The groups are shells around one centre, one inside the other: the same stretched ball of 5 dimensions in 6 sizes.
Known rows, each followed by its group:
[ -0.8   1.6  34.0  37.5 -25.2  36.7 -16.9  14.8]  (5)
[-41.4   9.2  36.2  43.9  11.9  23.9 -43.5   4.0]  (4)
[-36.4  11.6  22.8  26.3  10.1  21.0 -17.1  16.7]  (3)
[-21.9  20.0  28.1  58.3  -1.8  38.8 -28.8  -4.4]  (1)
[ -2.8   2.6  25.8  46.9  -9.2  38.3 -14.8  18.2]  (0)
[-14.0  -0.3  37.6  30.9 -14.2  29.9 -24.8  16.0]  (5)
[-16.6  16.8  12.7  34.1 -18.5  27.3   0.7  14.9]  (3)
[  0.7  13.6  10.7  59.4 -23.4  39.0  -2.6  12.8]  (2)
[ -0.7  -5.6  17.2  31.9 -17.4  27.9  -0.2  35.3]  (5)
[-6.4  1.1 12.4 42.9 -5.2 30.4 -2.9 29.8]  (3)
[-16.3  22.2  29.3  64.4 -17.8  41.0 -30.0 -10.4]  (4)
[-27.2  25.1  22.1  59.2  -7.3  34.2 -25.5  -6.6]  (3)
[ -5.9   2.8  31.0  47.6 -11.3  37.8 -22.0  13.5]  (0)
[-31.6   1.7  39.0  24.1   1.8  22.4 -31.7  15.2]  (4)
[-9.7 16.6  8.6 38.5 -8.2 33.9  6.6 18.7]  (2)
[-36.0   8.8  36.5  47.0   9.8  27.5 -42.6   3.5]  (2)
[-23.7  25.1  18.4  53.5 -19.9  31.2 -17.4  -3.5]  (2)
[-28.7  16.9  22.1  38.4 -13.7  24.2 -17.8   6.3]  (0)
[-21.6  20.6  10.8  53.5 -14.3  28.8 -10.2   6.7]  (3)
[-18.7   7.8  24.9  24.6 -14.1  25.3  -9.6  18.4]  (1)
[ -1.1  15.9  20.0  59.3 -21.4  43.1 -11.4   4.5]  (3)
[-13.2  24.5  12.6  45.9 -17.6  35.7  -1.2   4.8]  (4)
[-25.9   9.9  31.7  50.0  -8.5  28.6 -33.8   3.8]  (1)
[-2.0  0.9 18.9 43.3 -6.4 35.7 -6.5 25.7]  (1)
[-20.3   0.8  36.7  32.0 -11.9  26.3 -28.0  14.7]  (5)
[-23.3  14.5  24.4  56.8 -10.3  30.8 -27.9   2.4]  (1)
[ -6.5   5.1  19.4  43.9 -25.1  30.0  -9.3  18.5]  (0)
[  1.0   1.6  27.1  35.6 -12.6  38.7  -7.8  21.6]  (1)
[-23.0  18.5  34.8  51.9 -13.0  35.8 -33.2  -7.0]  (0)
[-20.6   1.1  29.2  28.8 -15.8  21.9 -19.5  19.9]  (2)
[-26.8  25.4  10.6  46.7  -0.5  30.5  -7.1   5.6]  (4)
[-23.5  -1.3  34.0  20.6  -0.1  23.7 -21.2  23.0]  (2)
[-13.0  10.3  40.1  47.7 -16.4  38.9 -32.5  -1.0]  (3)
[-20.6  24.8  25.6  52.0  -6.8  39.4 -20.6  -5.8]  (5)
[ -4.6  18.8  12.2  61.4 -22.9  39.0  -6.5   5.8]  (2)
[-28.9  21.3  32.2  54.4   5.6  37.7 -33.8  -7.0]  (5)
[-45.6  15.6  26.6  35.6  21.0  22.3 -29.5   7.9]  (4)
[-27.3   0.5  37.2  27.5   6.7  25.9 -29.6  17.4]  (5)
[-18.9  17.6  14.1  57.7 -10.7  31.7 -14.9   6.7]  (1)
[-32.7  18.2  25.9  33.3  -0.2  26.6 -19.9   5.4]  (0)
[ -7.0   3.8   9.7  29.2 -13.8  26.2   7.8  32.2]  (0)
[-19.2  10.8  40.5  55.8  -1.9  39.9 -40.5  -3.2]  (4)

New rows, each followed by its group:
[-23.1  12.0  37.0  35.2 -18.6  29.3 -28.3   2.0]  (2)
[ -7.9   3.6   9.9  26.9 -14.3  25.3   8.2  32.8]  (1)
[-15.0  13.0  19.4  34.0 -22.3  27.7  -6.2  13.7]  (0)
[-35.1   7.6  38.7  30.8  14.3  27.4 -34.7   8.9]  (2)
[-30.3  14.3  25.9  26.8  -5.6  23.7 -16.3  10.6]  (3)
[-13.0  16.3   4.0  41.5 -12.1  29.1   6.7  20.1]  (3)
[-26.0  19.9  32.8  60.6  -8.1  36.1 -37.4  -9.4]  (5)
[-18.7   5.4  18.0  38.7 -17.5  22.3 -12.2  20.5]  (3)
[-23.1  12.7  29.7  33.3   5.8  33.4 -19.2   9.8]  (3)
[-14.5   4.0  35.7  49.0  -3.2  36.5 -31.5   8.9]  (3)
[-37.1   6.0  29.0  38.7  17.2  23.2 -32.0  14.6]  (2)
[-18.9   4.2  31.5  29.7   8.8  32.7 -18.9  18.4]  (2)
[-20.3  14.6  41.3  50.4  -3.8  40.3 -37.6  -5.8]  (5)
[-23.4  18.9  28.2  43.1 -21.8  29.7 -22.5  -1.5]  (5)
[-15.7  -1.3  23.7  40.5  -7.3  25.9 -18.5  23.7]  (3)
[-14.1   9.1  14.1  31.5 -21.6  24.2  -0.4  21.8]  (1)
[-12.0  14.6  12.4  45.1  -1.7  35.3  -2.6  16.4]  (1)
[-33.7  16.0  20.0  32.1  -5.8  20.7 -15.3  10.9]  (1)
[-10.0   5.1  29.2  51.0 -17.0  34.2 -24.4  10.4]  (1)
[  1.2   9.3  17.4  34.0 -30.5  34.1   4.0  19.4]  (5)
[ -0.1  10.8  21.4  50.3 -13.8  42.4  -8.4  11.9]  (0)
[-24.6  21.0  29.9  40.9  -1.3  36.1 -21.8  -1.4]  (5)
[-21.5  21.2  26.9  50.1  -2.4  38.1 -22.4  -2.2]  (0)
[-31.8   4.8  28.1  26.5  14.9  23.7 -21.4  20.4]  (5)
[  0.8  11.0   3.6  41.6 -18.8  33.9  13.4  26.1]  (5)
[ -1.6  -0.4  13.5  37.9 -10.9  31.4   1.1  31.7]  (0)
[-17.8  18.9  19.6  61.5  -2.7  38.1 -20.7   1.7]  (5)
[ -2.1   1.3  25.4  51.2 -11.8  37.7 -17.2  17.9]  (5)
[-14.1  21.6  24.9  46.3  -9.7  40.3 -13.9   0.1]  (5)
[-10.0   5.1   5.6  40.4  -2.9  27.9   4.3  31.2]  (5)
[-21.3  21.3   7.6  54.3  -7.8  30.0  -7.0   8.8]  (5)
[-3.6  9.1  9.5 46.5 -8.1 35.5  2.2 23.1]  (1)
[-29.8  19.2  17.8  35.1  -2.1  25.8 -11.3   9.4]  (0)
[-18.3  19.8  29.6  61.5 -11.0  39.7 -30.4  -7.0]  (3)
[-16.2  16.2  24.4  35.7 -22.9  30.6 -11.5   6.6]  (3)
[  2.5  12.3  21.1  55.6 -29.2  41.4  -9.7   7.6]  (3)
[-20.3   9.5  19.7  52.9 -10.5  27.8 -21.1  11.8]  (3)
[-10.1  -2.6  27.0  37.7 -12.9  28.5 -17.2  23.7]  (1)
[-8.7  4.1  8.9 44.5 -2.6 30.2 -0.7 28.8]  (5)
[ -6.6  -5.8  24.8  23.2 -18.3  25.0  -6.3  32.2]  (4)
[-30.6  12.2  14.0  34.4  -9.1  17.8 -10.6  17.7]  (5)
[-14.7  19.1   5.1  47.7 -21.2  28.0   1.6  13.5]  (2)
[-21.5  16.3  37.7  50.4 -21.3  34.2 -35.2  -7.2]  (4)
[-35.6  14.0  28.4  48.4  -3.2  24.2 -34.3   2.2]  (3)
[-8.3 -3.9 24.0 29.1 -9.6 27.8 -8.7 30.1]  (0)
[-12.9  15.2  29.3  58.5 -11.6  40.4 -26.7  -1.0]  (0)
[-15.5   2.3  25.6  31.3   5.8  31.2 -13.0  23.6]  (1)
[-15.8   5.9   4.7  37.8  -7.7  22.2   3.0  30.6]  (5)
[-29.5  20.1  31.0  39.7 -14.8  28.6 -26.3  -3.1]  (5)
[-38.3  16.0  25.3  32.3   2.3  21.6 -22.8   7.9]  (0)
[-26.4   2.8  13.6  29.0  -0.5  17.1  -7.6  30.0]  (5)
[-10.6  19.9  25.8  46.9 -18.7  39.8 -14.0   0.1]  (1)
